Each cloud of rows lies close to a flat space through zero, with a little noise off it, and is much wider in some directions of that space than in others. After each cloud: how many dimensions does that space have?

[[  5 -12  27  42  56   0   7  -1 -26 -11  21   1 -17  -1 -20  -5]
 [-13   5  15  -6  -3 -14  -9  22  -7 -77  -1  28  -6 -14 -27  -7]
 [  5 -12 -10  15  -4 -27  25  17  -2   2   9  17   6   8  -2 -19]
 [-11   5  12   7 -50  -1 -35  23 -36  22  23   1  14 -18 -23  61]
 [-15   2   3 -37  22  31   5  -5 -13  14   9  -9  12  -9 -22  37]
 [ 31   3 -23  18  40  -4  -3  14 -27  28  33   1  -1 -36 -23  26]
 [-11 -17  33 -13 -11  20  -2   4  13   7 -54  -2 -11  -6 -14  41]
 [-27  58 -25 -43 -21 -27  -8   6  12 -17 -17 -14  14 -28  24 -18]
 [ 38  40 -32 -42  15 -18   3 -32  27  23   2   9  -7 -11  20 -12]
 [ 12  44  47   1 -16  28  -3 -10  -8   3 -25 -37  14 -27  46 -11]
 [  9  10 -33 -11  15   3   6  22 -15 -12  40  12  18 -22 -15  -9]
 [-11  21 -46 -26   8 -28 -32  -7  11 -41   2   1 -11 -16 -16   5]
 [ -3 -13   0  20 -20  11  -4 -19   0  -3   1 -10 -35  26   4  12]
 [ 19  21  36  26  29  24  45 -14 -48  11  39 -12 -19   2  11  -9]
 [ -2 -21  41  23  13  -8 -44  14 -10 -22  -4   4  20 -12 -27  21]
 [ 10   3  12   7 -24  28 -21  26  38   2 -19  21  26 -10  30 -56]
 [ 20 -29  20  40  27  14  27   2 -19  15 -10 -16  -6  -3  -4  12]
 [ -6  11  22 -10 -14 -11   5   8   4  20  -6  14  16  -2   4  -3]
 [-47   4  63  14 -37  23  -8  24  -8  47 -25  24 -46  -5 -26  50]]

12

[[-18  18 -31  13  26  -4   6  20  -9 -14   9   9   8  -7   0  -5]
 [ -4 -15  28 -41 -21 -32  26 -41   1  54 -27 -17   0 -10   7  -4]
 [ 15  -2  30 -49 -23 -28  33 -37  -5  39 -39  -5  -1   8   0   5]
 [ -4   2 -13  50   3  47 -49  40  -1 -41  35  -7 -33  12  -5  12]
 [  7 -22  37 -40 -14 -19  25 -31   9  17 -35  -5  21 -11  -4 -11]
 [ 50   8 -48 -20 -22 -27  30 -23  46  45  29  47  38   9  40 -15]
 [ 24   8 -15   4  -9   7  -3   6   8  -5   9  17  -1  14   7   5]
 [-13   8  -8  -6  12 -15  13   0  -6   5  -8  -1   9  -7  -2  -3]
 [ -8  20 -36  32   4  17 -22  26 -10 -10  31   4 -24   9   4  12]
 [ 39   2   0 -33 -22 -18  30 -26  24  23 -10  25  22  11  13  -5]
 [ 26  -9   6 -39 -53 -32  16 -54  17  85   5  -3 -14  10  27   4]
 [  6   2  -7  -4  -1  -4   4  -3   4   7   4   9   5  -1   4  -1]
 [-41  -5  36  28  34  33 -29  34 -37 -67 -22 -34 -15 -11 -38   3]
 [ -1  13 -46  10  20 -10  16  12  15  -3  19  26  30 -10  13 -14]
 [ 33 -18  22 -60 -39 -43  40 -62  25  71 -27   6  17   2  17  -7]
 [-15 -17  43 -45 -14 -34  21 -41  -7  47 -39 -27  -3 -12  -5  -4]
 [  5   5 -22  24 -11  21 -22  14   4  -2  30   4 -18   9   8   7]
 [ 25   8 -21  21 -23  19 -20  11  10   1  30  11 -27  24  10  12]
 [ -2  -1   0  21   5  19 -16  20   2 -26  12   1  -5   0  -6   3]]

5

[[-22  19 -28  13  -9 -31 -40  -5 -15 -20  29  57   3  -5   9 -48]
 [ -4  41  54   1  11  22   1  -9   1   4 -25  -8 -17   6   3  17]
 [  9 -21  12 -23  35  29  52  20 -26   6  14 -64  21   0  -9 -13]
 [ 16   3  14  10  16  -3  28  -1  14   6  12   7 -15  25  33 -47]
 [ 14  23  25  -8   8 -21  42   2  13  -9  25 -34   7 -10  -1   0]
 [ 15  -3  10 -35  20  21  55   3   0 -29  16 -66 -38 -15   7 -37]
 [ 11  27  39  17  13  18 -20 -18  20   3 -29  10 -22  63  51  51]
 [ -9   4  63  31   7 -14   8  12  22  46  14   7  33  19  -5  21]
 [ 15 -24 -24 -12  16   0  10  -6 -57 -26 -19  -5  -4 -32   4 -18]
 [ -1 -32 -14 -32  -6  21  18  23   2 -15  -3 -55 -30 -12  -7  19]
 [ 46  39  62  42  25  22  16  15   7  -1   4  -8   9  25  48   5]
 [ 15 -20   4   1  15  28   4 -42  -6  -2  -3   9 -32 -26  13  -1]
 [-35 -22 -30   1   5 -31  -7  -1  37   1  12  43  -2  37  -8   0]
 [-11 -27 -63 -17 -45   6 -50  17 -13  36 -53   0  34  35 -24  36]
 [ 16  44   7  27 -19 -37 -18  24   6 -59 -22   3  30 -24 -41  23]
 [  5 -49  -7  15  -6 -36 -15 -12 -16 -14 -32  22 -26  31  29 -37]
 [-16  -3   3  18   9 -39  -4 -11  17  18 -11  72 -37  50  52 -47]
 [ 34  -2   0  14 -20   6  15  25   0  24  22 -18  21 -20   9 -34]
 [-27   1  44  28 -16 -51 -31 -42  39  14  22  37  -2  35   2 -14]]

13

[[  5  18 -13  26  -1  -3  29  37  -9 -20 -26  -1 -11  11  10 -19]
 [ 26  29  28  -2 -23 -13 -16 -25  11  28 -24 -17   2 -17 -21  21]
 [-14 -13  -9 -11 -27 -27 -20 -25  45  39  32 -13  10  -8 -15  31]
 [ 12  22  -7  40 -10   2  25  35  -3  -8 -28  -2 -19   3  10  -2]
 [  6  -1  22 -22  13  12  29   5 -11  -5  30  -3 -28 -15 -32 -12]
 [  5  19   8 -34 -24 -39 -16 -29  26  26  -1 -24  21  -6 -27   9]
 [-27 -29 -33  15  23  17  12  40 -15 -30   8  22  -4  21  33 -24]
 [-12  -8 -14   6  20  18  73  71 -16 -33  36   5 -54  -2 -14 -36]
 [  0 -17  21 -16 -13  23 -41 -15  10  32  -4   9  -7 -19 -12  20]
 [-11  -9 -20  21   4   0  -7   5   3 -11  -5   8  14  15  27   0]
 [ -2 -15  11  -1   8  23  18   6  -2   1  36   4 -28 -13 -15   4]
 [ 22  31  10   6  -7 -28  23 -22   7   4  11 -22   2  -4 -20   9]
 [ -6 -16  22 -39   3  17   4   3  -3  11  25   2 -21 -19 -31 -10]
 [ 15  11  19   2   5  16   3  10 -19  -8 -22   4 -14  -7  -5 -10]
 [  5  -2  13   0  -1   6 -12 -26   2  11   7   2   4  -6  -2  18]
 [-21 -16 -47  41  -7 -21 -23 -14  25   2   4   3  33  28  47  23]
 [ 13  21  14  -7 -11  -6  -1   6  -4   6 -30  -6  -4  -6 -13  -7]
 [ -9   2 -32  40  -1   2  31  50   1 -17 -10   4 -19  12  21 -13]
 [  7  14   6  -8   5  -6  -4  -3 -15 -12 -25  -1  15   6   5 -15]]

6

[[ 10  34 -14   0  21 -11  -8  -6   7  23  30   1  -7   9  27   8]
 [  5   7 -15  -8  26   4  -5  -3   9  16   6  -1  -8  11  -1   8]
 [  0   9  -7   7   3 -13   1   9   1   8   7 -10   1   9  19   9]
 [ 12 -43  33  17 -51 -24  61  33  -2 -21   7  -4 -11 -39 -12 -37]
 [  1   3 -27  11  30 -23 -41   9  -5 -10 -43  -6  -2   1   4  27]
 [ 20  28  -3  12 -24 -18  37  17  -4  12  43   2 -14 -21   9 -12]
 [ 22  23 -27  -9  28   3   7  -1 -16  11  -4   7 -23 -25 -43  -2]
 [  3 -34  24 -10 -15   6 -14  -3 -11  -4 -11  -6  -4  20   8  -3]
 [ -8  53 -31 -17  61  17 -81 -45 -18  10 -28  11  11  18   4  32]
 [ 21  14  -8 -22  22  21  -8 -15  10  24  32  15 -28  13  -5  -2]
 [-15 -26  32  10 -32 -16 -11   3  -4  -6   0 -21  21  32  55   2]
 [ -6  30 -12   5  24  -8  -1  -8  -7  12   5  -6  14  -6   6   4]
 [-11 -23  17  10 -14  -8  19   7   1 -20 -13   1  12 -25 -10 -16]
 [  9  36 -11 -33  54  32 -53 -49 -10  33  15  12  -8  32   6  11]
 [-13  20  22 -20  14  22 -29 -44  -6  24  29  -1  22  38  42   0]
 [ 26   3 -21  -3 -11   2  -9  18  -2  -6  -7  15 -36  -7 -25  10]
 [ 23  30 -15 -32  29  34 -14 -28   0  28  32  22 -30  10 -21  -2]
 [ 20  39 -46  -9  48   8  19   4  10  29  21   8 -25 -16 -39   5]
 [ 12  -4 -19  11  11 -17  35  27  11  -4  -3   1 -16 -35 -29  -7]]

8

[[  5  -5  12  36  43 -23   9 -18  -5  17 -43   5  25 -31  13 -17]
 [ 68 -12  14 -12 -59  60   2  -4  35 -21  17   7 -12   1 -28 -41]
 [ 51 -14 -12 -35 -74  63 -18  20  12 -32  13  31 -18  38 -43  -9]
 [ -6  -3 -10  15  16  -4  -5  -2  -8  -2 -15  11   1  -2  -8  -6]
 [-11   3   2  -9  -2 -11   3   3   0   6   9 -11  -3   3  13  14]
 [-37  11  -3 -13   9 -26   2   7 -10   9  18 -19  -4   9  20  31]
 [ 26 -12  11  39  25  -2   9 -22   8   8 -34   7  10 -28   3 -34]
 [ 26 -18   7  35  20 -13   8 -19   4  18 -43  10   6 -18  12 -23]
 [ 18  -8   4  17   7   3   3 -10   3   2 -20   8   5 -12  -3 -18]
 [ 47 -17   1   1 -32  33  -4  -2  13  -8 -13  21  -6   6 -19 -23]
 [-46  11  -8  28  49 -33   7 -10 -12   8   7 -19  -7 -19  16   2]
 [ 68 -28 -10 -21 -73  53 -13  12  20 -15  -6  33 -24  37 -29 -16]
 [-48   6 -25 -35   6 -32 -19  32 -40   8 -15  19  12  43   8  67]
 [ 47  -6   3 -35 -60  55 -10  13  16 -26  11  21  -2  21 -34 -11]
 [ 29 -11  -6   4 -14  24  -9   3   1 -12 -21  27   2   8 -24 -16]
 [-31  25   8 -20   4  -4   3   3   0  -7  42 -27   1  -7   2  13]
 [  9   1   0 -16 -28  18   1   5  13  -9  30 -11 -17   9  -4  -1]
 [ 46  -9   3 -22 -58  44  -3   5  24 -16  21   4 -17  19 -18 -15]
 [-44  15 -18  15  36  -9  -6   0 -20 -12   8   1   0  -7 -14   2]]

5

[[-39  74  -7  26 -24 -61  63   0 -30  26  -7 -68  16  33  65 -25]
 [-15  32 -36  18  85   7  45  19 -12  57 -15 -14  24  54  22 -37]
 [-27  62  73 -16 -34 -45   4 -41  20  21  36 -37  64 -22   9 -10]
 [ 15 -24 -40   7   9  17   2  16   1 -12 -15   2 -36   5  -5  12]
 [-13 -71   2 -33  12  62 -39 -28  30  15 -21  32  13  -4 -48 -66]
 [ 31  61 -33  33  20 -49  57  40  -9  28  23 -65 -36  31  10  16]
 [ -7  19  55 -14   2  -7 -12 -13   8 -20  20  20  44 -31  17  33]
 [-13  29 -12  -8 -21   0 -21 -23  53   8  22 -26  12 -36  -8  57]
 [ -3  60 -21  30 -24 -59  -8 -14 -31  43   9  -8   4  44  -8  -3]
 [ 30   7  -7  13   1 -24   6 -22 -12 -30 -18  -9  -9   3   9   7]
 [-15  11  -5  -4 -11   1   6 -14  19  -3  -4 -24   7 -13  15   7]
 [ 25 -25  -8  15 -23 -20  19  18 -43 -30 -20  -5 -49  16   8 -25]
 [  0 -16   6 -11  28  28 -18  17   9  33  18  32   9   7 -38 -12]
 [ -3 -39 -22  -8  -6  27  -7   8   5   7 -11   6 -24   5 -20 -24]
 [ 17  58 -16  18 -25 -50  -3  -2   5  36  33 -34 -14  15 -28  26]
 [-28  23 -28  26  73  -1  53  20 -48  49 -34   0  27  72  43 -68]
 [-22 -11  35 -17   1  12  22  -4   7 -26  -7 -10  23 -25  37 -13]
 [ -2 -28  37 -16   1   9  -9 -22  -9  -4 -14  17  22   6 -13 -57]
 [  6  48 -30  24  40 -22  15  -7  -9  42  -3 -11  19  39   5  -3]]

8
